There are 3 ways to turn a row about zero (a turn may also mirror it). The second row of each pair is the first, turned, with some noise. The first 27 pairs use one turn. New pairs use 2 turns, one after the other, and a turn may come again.
In the rows, zero is written as 128.
Some pairs, each with its turns in order after it:
[145 138 137 123 139 148 147 118]
[131 138 122 106 128 148 115 121] -> K

[ 86 122 174 137 162 192 109 165]
[ 88 108 138  82  79 159 161 174] -> K

[ 93 101 140 114 178 133  83  82]
[153 140 183 114 164 134  81 168] -> J

[ 80  99 125  82 127  90 107  88]
[154 159  98 179 108  96 120 182] -> K

[152 101  93 115 129 104  87 133]
[137 156 164 118 128  78 150 140] -> J

[159 154  89 122 136 123 131 117]
[112 154 109 168 140 138 101 130] -> M

[219  85 144 132  77 102 173 130]
[192 116 118 158 137 172 125  34] -> K

[ 85 119 139 172 129  70 118 164]
[160 115 100 177 173  96 137 162] -> J

[150 154  89  73 127  97 154 100]
[ 92  88 162 107  78  85 125 125] -> J

[142 121 116 134 148 144 126  98]
[141 136 102 136 151 111 117 133] -> M

[ 99 111 139  75 164 133 137 134]
[112 142 107  62 123 146 122 127] -> M

[117  93 137 118  78 135 133 111]
[166 114 150 119 111 159 159 123] -> J

[124 107 143 154 150 169 112 174]
[177 105 115 121 101 161 143 103] -> M

[ 73 160 118 158 139 123 120  89]
[107 121 116 132  98  59 134 109] -> M

[123 156 145 114 172 142 122 228]
[ 47  69 101  83  81 115 129 111] -> K

[ 94 117 104 108 136 134 136 129]
[113 151 105 100 118 131 146 110] -> M

[ 89 107 117 123 199  91 161 151]
[162 120 106 150 117  79  67 169] -> J

[138 140 144  28 164 166 176  93]
[117 195  71 113  96 173  65 132] -> K

[138 148  99 139  95 124 126 153]
[119 143 144 171 108 144 135 121] -> M

[104 159 127 149 120  83 226 175]
[129 161 107  67 112  69 170  54] -> K

[ 53  89 142 206 153  84 126 180]
[112  88 108 114 128  59 241 152] -> K

[ 95 139 103 119 115 120 160 127]
[131  92 103 120 113 128 132 155] -> J

[129 156  82 204 113 148 174 156]
[ 87 143  48 152 109 153 167 162] -> J

[102 161 102 120 116 131 100 121]
[113 140 164 137 129 101 107 149] -> K

[142 139 110 118 170  69 125 130]
[109 120 146 160 125  73 109 143] -> J

[134  93 149 144 153 117 133 171]
[139  86 112 113 124 171 156 132] -> M

[173 235 142 109 106 165 113 108]
[134 150 183 167 113 103  27 107] -> M

New pairs, each followed by its turns in order:
[114 145 133 145 135 185 120 125]
[160 119 139 153 165 131  89 120] -> M K

[108 127 132 119 100 162 143 116]
[157 133 113 107 137 126  94 123] -> M K

[159 131 152 159 114 136 188 154]
[166 100 105  93 167  94 126 107] -> M M

[107 116 102 120 119  95 116 121]
[ 92 125 141 132 107 142 147 102] -> M M

[145 156 107  71 134 141 142 135]
[140 151 129 137  83  83 121 137] -> K M

[126  94 120 112 179 161 130 119]
[119  95 158 134 109 118  78 134] -> J K

[132 117 156  92 129 124  95  90]
[100  81 151 141 126 144 136 107] -> K K

[106 101 161 138 163 152 171  47]
[122 139  46 156 169 100  92 140] -> M K

[140 117 145 120 143 138 126  83]
[155 140 107 145 114 161 104 112] -> K M

[ 81  91 132 169 137  68 126 171]
[114  83  90 193 145 169 133 136] -> J M

[179  54 126 113 127 149 103 156]
[158 132  99 161 149 190  93  87] -> M M

[151 167 125 155 116  97 162 114]
[166 121 104 144 137 155 148 165] -> J J

[127  48 151 131 149  99 160 167]
[132 108 145 217 149 133 109 169] -> J M

[160 120 144 129 111 151 207 100]
[127 139  69  88 173 146 121 187] -> M K

[183 115 110 165 115 163 142 193]
[172 187 117 120 118 180 159 181] -> K K

[159 124 140 182  79 131 119  77]
[162 105 151 114 139 116 138  49] -> J M

[129  98 130 176 115 143 113 121]
[139 116 132 145 128 146 102  78] -> J M

[128  97 159 140 140 114 151 210]
[154 203 125 176 133 124 154 111] -> K K

[143  98 120 144 147 122 156 145]
[134 107 167 126 144 111 123 107] -> J K

[168 159 171 154 117 167 119 113]
[155  61 108 146 156 155 121 143] -> M K

[124 106  78 162 150 124 117 122]
[105 116 145 144  91 165 123 109] -> J M

[102 104 100 109  90 117 130 145]
[136 120 129 136  70 100 137 100] -> J J

[ 77  95 124 154 107 137 155 134]
[ 99 126 138 140 133 162 134  72] -> J K

[ 88 149 177 163 146  78 153 152]
[139 149  80 176 120 104  98  69] -> K K

[199  32 127 127 113 128 101  82]
[ 91 107 150 102 197 209 177 117] -> K K

[160 161 173 104 153 126 169 114]
[150 116  95  78 112 112 110 163] -> M M

[158  43 174 124  98 143 140 165]
[158 116 118  98 189 192  92  81] -> M M

[124 189 127 128 111 153 167 127]
[159 123 129  82 117 144 139 176] -> J J

[147 145  79 133 162 139 126 113]
[113 134 144 113  63 132 134 127] -> J M

[124  95 107 127  94  90 171 153]
[116 171 108  76 111 135 161 131] -> M K

[109 129  89 150 103 123  96 200]
[153 155 195 114 114 159 156  79] -> M K

[ 90 117  83  99 115 116 165 141]
[111 150 140 140 140 180 163 156] -> J M

[112  94 139 126 115 131 147 114]
[125 136 139 163 145 142 115 107] -> K M

[133 141  92 130 124 135 149 131]
[109 154 138 125 118 142 155 120] -> J M

[ 98 127  75  92 100 126  94  89]
[179 100 119 124 105 108  97  76] -> J J

[147 135 153 141 155 131  96 158]
[ 87 122 142 146 154 121 102 153] -> J J

[126  70 153 115 164 156 156 173]
[ 98 177 112 147 133 197 103 119] -> M K

[105 113 131 159 113 146 182 179]
[128 178 107 195 152 137 145 116] -> J M

[ 89 134 157 125 169 165 118 122]
[127 121 185 110 106 108 149 123] -> M J

[139 164 140 134 184  67  72  95]
[120  42 103  85  71 111 131 146] -> J M

